There are 3 nested groupings, the coarsest first. Each group lies inside one group of the grouping before and may be the whole of it. The rows also spread widely along 4 directions, which tell nothing about the answers.
In the rows, 128 means zero.
Some rows, each with its group in each grouping after it:
[139 174 102 139 138  93  95 144 136 136  91 160 102 127 122 123 106  99
 142 111 153  98 129 115  96 109] => tivek luzim Nufe
[100  99 169 131 164  79 131 124 105 170 125  86 108 126 100 142 148 104
 177 118 161 161  67 156 126  82] => tivek Tov fod
[116 151 129 136 155  81 109 150 101 153 104  88  91 131 121 128 137  94
 155 100 154 115 120 125 103 100] => tivek Tov kalit
[118 111 141 144 140 103 129 134 117 159 135  68  88 141 128 139 143  93
 171 108 160 157 101 121 114 107] => tivek bomu Vos
[ 87  85 134 121  51 173 139 153 150 116 135 134 188 119 151 147 151 120
 111 132 138 174 170 158 153 172] => sizi vok sazun
[120 137 129 144 105 156 132 164 182 121 119 122 131 113 135 135 155 102
 174 153 148 151  78  87 144 113] => tivek bomu sos
[ 94  92 140 138  97 121 141 136  85 161 132 110 128 139 141 151 133 116
 108 100 140 154 171 171 119 165] => sizi vok roka
[ 92 197 128 160  50 213 169 175 154  39 145  83 183  70 158 152 199  86
 202 174 144 191  64  80 178 157] => sizi damo nat
[106 162 113 142  92 126 115 158 118 111  65 170 133 105 138 121 111 123
 108 171 133 101 134 139 131 159] => sizi riz mizi
[ 98 150 147 132 135 121 124 164 140 113 124  79 134  81 120 142 161 100
 207 154 166 174  42 110 148  98] => tivek Tov gom
[ 85  55 168 140 117 116 133 124 101 178 100 211 157 133 121 148  99 161
  95 155 145 134 147 208 131 157] => sizi vok Rur
[126 173 107 156 142  80 110 157  54 141  69 131  87 133 134 112 107 100
 114 143 157  80 150 164  92 151] => sizi riz lolov
[126 176 148 164 162  99 126 165  54 116  78 136  78  95 121 134 128 106
 178 191 189 107  59 144 136 147] => sizi riz Dusof
[107 147 140 170 135 118 159 144  80 110 126  70  98 117 133 143 173  91
 190 137 180 151  94 143 118 143] => sizi vopib zugem
[125 101 155 138 167  72 128 129 105 182 118 100  68 138 111 141 132 112
 172 128 169 136  80 137 113  97] => tivek bomu zuded
[ 76  84 133 120  34 161 126 157 108 149 139  82 169 128 149 155 132 105
  90 112 117 167 174 154 129 161] => sizi riz Dusof
[110 134 140 143 121 129 139 149  81 135 105 113 116 125 147 141 134 106
 137 123 166 126 146 157 122 164] => sizi vok Rur
[106  87 124 114  88 114  97 126 149 166 127 133 151 145 118 136 122 110
 104  75 126 157 162 139 106 106] => tivek luzim Nufe
[112 163 105 145  92 129 132 164  93 123 115  96 113 134 156 135 135  98
 121 102 141 125 193 133 111 174] => sizi vok roka
[ 90  74 138 129  53 176 134 145 202 134 153  91 174 120 133 145 158 107
 141 117 129 205 109 104 158 116] => tivek bomu Vos
[ 97 116 134 147 113 111 121 147  70 152  98 123 114 121 127 143 119 109
 119 148 149 133 131 169 125 149] => sizi riz Dusof
[102 116 145 152 109 127 126 148 103 141  91 174 134 124 134 140 117 133
 118 146 151 125 145 165 126 167] => sizi vok Rur

New rows. What belongs after each?
[132 169 135 132 154 117 121 149 107 122 133  57  91  97 131 146 173  67
 215  96 179 163  64 105 116  98] => tivek luzim Nufe
[130 165 145 147 191  66 113 143  97 146  85 115  82 123  99 125 130  95
 178 144 176 106  68 128 116  86] => tivek Tov fod
[100 143 123 150  99 144 132 164 100 111  99 115 143  95 143 136 140 100
 132 160 150 134 121 150 135 157] => sizi riz lolov
[117 129 136 137 124 113 144 148  62 141 128  85 106 139 146 139 153 104
 144 110 165 145 157 163 114 159] => sizi vok sazun
[114 166 130 158 122 145 134 168 107 106  89 154 126 104 141 133 138 116
 150 159 165 119 118 141 134 164] => sizi vok Rur
[109 146 139 132 138  94 114 157 120 138 123  90 120 116 118 139 140 104
 169 129 157 141  90 129 119  96] => tivek Tov gom
[109 132 136 141 132  93 111 143 129 149  98 121 124 119 119 129 129 108
 144 122 152 131 106 132 124  99] => tivek Tov kalit
[ 83  89 173 117 134 115 138 141 115 155 162  42 138 105 118 160 168  95
 190 119 157 204  56 140 142  86] => tivek Tov gom
[111 116 144 125 155  65 108 143  96 175 120  96 105 129 108 138 124 107
 147 115 153 139 103 150 105  91] => tivek Tov gom
[103 104 120 134  93 109 115 148  91 162 100 138 123 160 141 134 102 118
  77  96 134 118 217 177  94 168] => sizi vok Rur
[107 127 132 133  95 144 145 153 107 119 130 104 139 120 150 141 159 105
 140 125 156 155 156 153 130 165] => sizi vok sazun
[118 122 125 127 109 113 118 149 150 159 121  96 102 143 131 133 136 111
 146 111 144 140 136 110 119 107] => tivek bomu zuded
[105 118 149 129 139  92 102 145 139 145 104 150 141 114  98 135 123 126
 152 154 149 138  82 142 132  97] => tivek Tov gom
[110 131 125 142 103 118 137 145  98 141 107 133 121 138 144 135 122 119
 110 120 147 128 178 153 116 169] => sizi vok roka
[114 131 131 150 107 146 120 153 201 107  95 182 146 107 110 127 129 127
 154 177 145 136  79  95 156 121] => tivek bomu Vos
[ 91 135 125 137  39 209 139 172 194  69 119 159 215  79 157 142 172 119
 139 175 138 172 135 128 177 175] => sizi vok sazun
[ 90  93 166 121 130 109 127 141 136 142 129 108 156  93 104 155 145 123
 171 149 154 174  58 143 144  94] => tivek Tov gom
[ 96 102 144 151 121 107 121 140  96 145  72 199 144 105 111 128 106 140
 108 188 153 110 105 186 139 154] => sizi riz lolov
[142 164 105 153 153  75 110 148 130 146  84 120  68 157 118 108 107 103
 137 117 145  88 138 100  93 118] => tivek bomu Vos
[ 98 100 133 144 115  98 129 138  63 161 100 113 127 133 126 133 118 106
 106 134 145 127 151 182 116 150] => sizi riz lolov
[ 93 141 138 156 114 113 151 131  71 136 131 113 125 145 126 139 135 110
 137 135 140 145 132 155 120 146] => sizi damo nat
[106 121 132 140 108 117 131 149  98 141 102 136 130 135 140 141 130 126
 113 121 141 132 169 161 121 168] => sizi vok roka
[ 97 142 117 164  78 143 143 158 110 116 135  71 130 127 147 139 163  87
 143 106 148 150 157 130 116 147] => sizi vopib zugem
[ 77  65 128 108  58 124 111 137 173 171 139 101 179 153 118 133 130 119
  79  78 110 166 184 142 120 101] => tivek Tov fod
[ 88 135 129 173  89 134 121 149 156 101  74 238 168 115 112 128 120 148
 123 196 144 111 126 153 145 156] => sizi vopib zugem
[123 163 133 151 144 102 144 146  59 135 110 101  87 126 145 140 142 101
 149 126 170 121 131 154 111 163] => sizi vok roka
[ 67  61 137 123  25 180 140 151 133 134 141  94 207 105 148 155 155 108
 102 130 122 190 160 160 153 159] => sizi riz lolov
[103 119 145 139 140  86 111 142 118 157 111 119 111 121 109 138 137 112
 153 115 151 138  95 140 119  96] => tivek Tov kalit
[ 77  57 177 131 100 126 140 122  91 153 114 154 157 104 120 150 125 138
 125 172 141 162  84 196 157 141] => sizi riz mizi
[119 108 144 120 145  99 106 121 120 165 121 132 117 124 113 139 128 101
 161 105 152 153  94 136 110  94] => tivek luzim Nufe
[136 152 118 127 136 103  97 137 130 146 110 139 106 131 113 125 118 104
 150 100 152 121 119 122 104 107] => tivek luzim Nufe
[104  96 170 135 154  89 133 131  88 177 146  35  98 119 121 152 164  87
 187  92 166 178  68 150 123  84] => tivek Tov kalit
[ 95 126 126 146  95 135 131 158  91 125 109  98 145 106 142 134 138  99
 129 146 149 143 125 156 132 158] => sizi riz lolov
[ 71  63 156 147  59 131 148 117 121 156 134 176 186 150 115 146 103 144
  80 139 105 165 162 180 141 146] => sizi damo nat
[105 111 166 132 176  67 132 128  87 170 112  75  86 126 101 137 144 102
 180 122 171 148  64 152 118  81] => tivek Tov fod
[131 144 167 143 201  82 123 124  84 144 114 117  76  88 110 144 153  95
 224 143 197 150  12 131 129  87] => tivek luzim Nufe
